The rows are grouped in 4 different ways at once. Each group adds its own fixed numbers to the row, and there is some noise. The rows also spread widely along 11 directions, which tell nothing about the answers.
Some rows, each with its group in each grouping after it:
[  0   6   0   5 -15  -7   2   4  -9  21  -5  10  -4  16 -10  -9 -21   1
  -5  18 -12   7   4  12  10   3 -34 -10  11   8]
C Fodu tisu Z717
[  7  20 -11 -18   2   5   2 -18   5 -12   1  -5  -9   7  -8  12 -20  26
 -11  15   2  18  18   0  -8 -16  -9  34   5 -16]
L Goseb Biga Z345
[-17  10 -11 -14 -21   6  -5  -3  20   9 -16   9 -12  25  -6   0   7   5
  -3  14   3  -4  -5 -11 -16  -3   8   2  -9  -5]
J Lag silil Z293
[  0  12 -16  -6   4  -9  -9  -9  -7   9  17 -14  -3  -5 -13 -18 -23   2
  -5  27  10   6  16  16  -2 -20 -12  20   4  -7]
J Fodu silil Z345
[ 14  16   3 -22 -13  15  -2  -4   6   2  -2  13 -15   9 -22   2   5  25
   4   0  -1   4   0   8   1 -13   4   5  17 -12]
L pivu tisu Z717
[ -9  16   0 -31  -8   6  -7   3  28   6  22  17  -9   3   7 -15  -5  -5
  10 -18  -4   5  -6   5   7  -6  10   7  -4 -17]
C pob Biga Z293
[-26  10  -1 -13 -21  -6  -4 -11   3  18   5  -7  -3   1  -7 -15 -16  -4
  -8  25   1   7  23 -13  15  -5  -4   7  -1  12]
J roga Biga Z345
[  7  16  -7   5  -7 -13  11 -13  11   0  14   3 -14   5  -8   1 -32  16
  -6  24  -7   5   1  23  -1 -16  -8  10   6 -29]
C pob tisu Z717
[-11   7  -4 -20 -10   7  -2  -9   2   5  -1   4  -5  -4  -9  -5   6   0
   2  16  11   3   7  -3   6  -8  -2  -4  -3   0]
J pivu silil Z293
[  7  -9  -5 -23  -9   2  -1 -10   4  19  -7  23  11  -8  20   3  17  -5
   3 -10  -7  -2 -18   4  10   7 -10 -23  -5  10]
L Goseb tisu Z717
[ -3  -4   5  -4 -30   9   6  12   5  20 -19  21  -4  24   5  -4  26  -8
  25   0   4   1 -13  -8  14  11  -3 -12   6   0]
J Lag Biga Z717
[ -5   6  -1   4  -9   7  -2  15  -3 -12   0   9  -5  15   1   0  -1 -17
  14   3   1  -2  -6   4  -9  -1 -21  -9 -17 -28]
J roga silil Z293
[  1  12  18 -25 -25  19  -2  -1   6  22   2   7 -14   8 -14 -15 -12  11
   7  -4  -9  29   1  -4  32  -8   2  26  37  -1]
L Fodu silil Z717
[-17  -2   6 -12 -16   3   8 -19   4  15  -5   4  -2  -9   4  -2  -5   0
   7  21   0  11   8  -9  22   0  -1   3   5   2]
L roga tisu Z717
[ 22   1   7 -11  -7  11  12  10 -10 -14 -11  38  -1   2  -7  10  25   0
  17 -15  -5  -5   2   3   6   5 -33 -37  -4   2]
L Lag Biga Z717
[  2  12 -15  -2 -16  -4   0  -2  13  13  -2   3 -12  24   1  -1   2  15
   9  18   9  -1 -16  12 -11 -13  12  14   5 -26]
C pivu Biga Z717
[ 29  -8 -13   3 -12  -6  10  -6  -2  25 -15  31   3  15   9   7  -7  13
 -11  11 -12   5 -13  16   4   5 -35 -17  14   8]
L Goseb Biga Z717
[-12  12   6 -25  -9 -18   1 -18   5 -13  23   1   0 -20  -2   2 -13 -14
 -16  -5 -16  -2  16  -4   7  -8 -19 -27 -23   3]
L Goseb Biga Z717
[  1  16   2 -21 -10  -7  -9  -1 -11   7  14  -1  -1  -9 -14 -14 -14  -4
  -7  -3  -5  10  14   7  15 -11 -18  -8   5   7]
C Lag Biga Z717
[  3  -2  -6 -19 -11  19  -2 -16  -3  18 -21  15   7   0  10   4   8  16
   0  10   3  11  -2  -3   7   2  -2  10  11   8]
L roga tisu Z345
[ 11   5   0 -15   3  13   8  -5 -14 -14  -2   2  -3  -5  -2  13  -8   7
  10   5   7  21  15  -6  10  -2 -28   7   4  -9]
L pivu Biga Z717
[  7   5  -1 -29  -9  21  -2 -16  -7  -1 -11  15   3  -9   1   7   8  12
  -2  -1   0  15  -4  -1   7  -8  -4   5  10  -4]
L roga silil Z293
[ 18   2   0 -11  -6   5  11  -4  10  17   2  34 -11  -1 -16  -7  -1  20
   4  15   0   1   6  14  13  -9 -15 -14  19   4]
L pivu silil Z717
[  6  12   3 -11 -10   6  -8  11   0  15   8  12  -5  15 -13 -14 -18   1
  -3  -2 -12   9  11   7   9   1 -29   0  10   7]
J Fodu tisu Z345
[ 11   7 -17 -17  -1 -16   6 -22  20   4  17  11  -3 -12  19   3  -3  11
   1   5  -1   1 -15  23  -2 -19  11   4  -5 -26]
C Lag Biga Z717
[ 10   7   3 -25  -9   0  16 -20  18 -15  12  20  -5  -9  16  20 -10  10
 -10  -5 -17  14   3   0  12  -5 -15  -7 -11 -12]
J pivu Biga Z345
[ -8   9  -2 -11 -11  -4  -3 -15 -11   5   4   0   6 -19  -9 -12   0  -8
  -3  15   5  -3  11   4   6 -11  -8  -9  -4   4]
L pob silil Z345
[-30  15   2 -25  -6  17  -3 -15   2 -24 -10  -5  -3   1  -5  15  -2   2
  -1  12   4   7  25 -32  -9  -1  -8   8 -24  -2]
L roga silil Z345
[ -1  27 -12 -12  -7   8 -13   7   7 -20  -6   1  -8  33  -6  13   6  13
   2  -7  -5 -11 -11   6 -38  -8  -4   8 -19 -27]
C Fodu tisu Z345

New rows. What belongs after each?
[ -8   9  14 -18 -12   0  17 -18  11 -18  11  10  -9 -18   1   8  12  -1
  18   3  -7   0   0   5  15  -9   6 -10  -6 -21]
L Fodu tisu Z717
[  4  -2   0 -11 -16   5  10 -14   2  13 -12  14  -4   0  -3   2   2   8
   2  17   1  10   0  -1  16  -4  -9  -4  11   4]
J Lag silil Z717
[  2   7  -7 -31  -3  11  -2 -19  14   6   5   8  -6 -10   5   0  -7  14
  -1   6   4  18  -4   5   6 -15   9  21   9 -17]
L pivu silil Z293
[ -7   7   2  -6 -10   6   9   5  24   3   4  13 -15  16  11   3   5   6
  29   6   3   5 -14   7   3  -3  10  11  -3 -36]
C pivu tisu Z717
[-12  21 -16 -23 -18 -10 -16 -15  17   1   1   6  -4   5  -3  -4  17   2
 -12   1  -1 -20 -20  12 -26 -21  23 -12 -19 -17]
C Lag silil Z293
[  4   8  -4 -20   9   9   1  -5   4  -3  13   9  -7  -9  -9  -9   1   5
  16   6   9   3  10   7   4 -13  -7   6   4  -8]
L Fodu silil Z717
[ 16  15   3 -20  -9   2  -6  -7  -1   1  14  15   1 -12 -10  -8  -1   3
  -3 -12 -11  -3  -1  19   4 -12  -7 -10   4  -8]
L pob tisu Z345
[-13   2 -12 -12  11   8   2 -18 -16  -4  -4  -6  10 -20   5  -1  -7   2
   6  32  21  14  25  -4   7  -7 -18  14  -8   3]
C roga silil Z345
[  3   4   6 -16 -17  10  -1  -3  -2   8 -13  19   3   1   5   1  13   0
   6  -6  -8   6  -4   0   8   3 -10  -6   1   0]
L Lag tisu Z345
[ -3  -7 -14  -6  -1   2   2  -3  13  17   2  12   1   5  21  -2 -10  -4
   7  17   6   9  -1   1   2   3 -17   6 -10  -6]
J pivu silil Z345
[  9   7 -12 -24   3   5 -14 -11  -8 -11   3  -4   6  -9   6   7   3  -3
  -1 -10   4   2  -8   2 -14 -11  -7  -1 -14 -13]
L Lag silil Z717
[  0   7  -1 -17  -3  14   2   0  12   5  -4  15  -4  13   9   4 -15  11
   2   2  -5  23   5  -2   8   0 -21  17   0  -6]
C Goseb silil Z345
[ 17  -3 -13 -24  -3  14   5 -12   4   9  -9  12   0   1  14  10  10  13
  11   0  11  14  -8  -1   8  -2  -1  13  11  -2]
J Lag Biga Z717
[ -1  15  13 -15 -26   4  11  -9   0  -4 -11  20  -7   4 -19   5  13  12
  -5   8 -11   1  13  -4  12  -6 -12 -14   6   7]
L Goseb Biga Z345
[-10   5  -4 -17 -18  14  -1  -5   9  23 -12  16  -2  10   4  -9   0   4
   5   9   3  13  -9  -1  12   1   1   9  13   2]
C pob silil Z293
[ -3  19  10 -11 -20   9   5  -3  -2  -4 -16  10  -7  16 -17   7   1  16
  -4  10 -10  10   9   1   6  -6 -14   2   5  -4]
C Goseb tisu Z345
[  0  10   1 -19 -11   6 -20  10  16  11  14  14  -1  13  17  -9  -5 -10
   7 -27 -15   0 -19   8  -7   0   1   4 -12 -23]
L roga tisu Z345
[ -6   9   8 -26 -13  14  15 -25  -8  -6 -14   7  -2 -18  -8   7   8  14
  -1  19   4  23  10  -1  28 -13  -5   6  14   1]
C Goseb silil Z293
[ -6  -5   8 -30 -14  12  -3  -5  14  24   0  23   4  -8  22  -7  12  -5
  12 -13  -7  10  -8  -4  23   9   0  -5   1   7]
L pivu tisu Z345
[-16  13  -3 -24 -14   6 -11   9   2   9  -3  11  -2  15  -5  -7   1  -5
  -3  -5  -1   2   7 -10   0   5 -18 -14  -9  12]
C pivu Biga Z293
[ 16  16 -11 -23 -11  16  -8  -5  -3  -4  -6   3  -1  14   4  10  10  19
   8 -11   5   8 -20   8  -9 -14  12  19  10 -25]
C roga Biga Z717
[ 14   6  11 -22  -6  21   2   3   7  10   3  20 -11  -3  -1  -8  -4  10
  19 -11  -3  30  -3  12  25  -8   0  28  26 -25]
L Lag tisu Z293
[-13  25   6 -21 -14  -7  -5 -11   7   3  13  -3 -13  -7 -23 -14 -18   7
  -9  12  -7  11  15  10  10 -21   4  10   6 -14]
C Lag tisu Z293
[  0  -8  -5   0  -3   8  10  -1  -4   5 -11  12   4   1  16   2  -1  -8
  15  16   8  15   5  -3  11   5 -25   5  -5  -6]
J Lag silil Z345
[-10   8 -10  -6  -6   3  -3   9  20  19  -5  22 -10  21  -4 -14   2   4
   9  16   7  -2  -4   9  -5  -4  -6   2   0  -7]
C Goseb silil Z293
[ -1   9   1 -14 -16  -6   1 -17   5  14   7   4  -4 -13  -9 -14  -6   4
  -6  18   0   8   8   9  17 -18   3   5   9  -2]
J Lag silil Z345
[  4   7   1 -12 -14  -2   2 -11   6   4   5   3  -6   8   9   8 -26   5
  -9  -1 -22  16  -7   3   4  -1 -18   7   4 -14]
L Fodu tisu Z717
[  4   1   5 -26 -13  16  -5  -1   0  12  -4  12   2   2   9  -2  12  -1
  16 -16  -6   9 -13   0  14   4  -4   1  10  -1]
L Fodu tisu Z717
[-14  23   9 -23  -8   7 -10   6  11 -14  22   2 -14   3 -14  -8  -8  -2
   9  -9  -3   2   7  -1   1 -16   2   2 -11 -22]
C roga silil Z717
[ -5  11   0 -33 -18  14 -15   6  -1   6  -4   8   8  13  19  -1  13  -8
   5 -30 -10  10 -15  -7   3   7  -8   0  -6   4]
C Fodu Biga Z345
[ 20   5 -11  -7   2   1   1 -15   2  27  11   3  -7  -6  -6 -15 -27  19
   3  20   7  17   1  24  14 -15  -1  29  31 -14]
L pob tisu Z717
[ -3   4  -3 -13  -3   5  -8  -6  -9  19   4  -7   2 -12   3 -14  -2  -2
  13  12  12  14   6   8  14  -8  -2  19   8  -8]
L pivu tisu Z345
[ -5  10  -4 -24 -13   7   5 -24   6  -1  -9   9  -5  -4  -3   7  -3  13
 -11  14  -6  10   1  -3   1  -8  -5   6   4  -2]
L Fodu silil Z293
[ 26   7  -8  -7   0   3   3  -6   7   1   6  12  -8   6   3   6 -18  16
  -1   3  -6  15 -10  20  -1 -16 -15  16  12 -29]
L Goseb silil Z717
[  9  19  -6 -21 -10   9 -15   2   3  -3  -2   4  -2  12   4   3  11  10
   5 -17  -2   3 -18  13 -13 -13   9  15  -4 -27]
C Lag tisu Z345
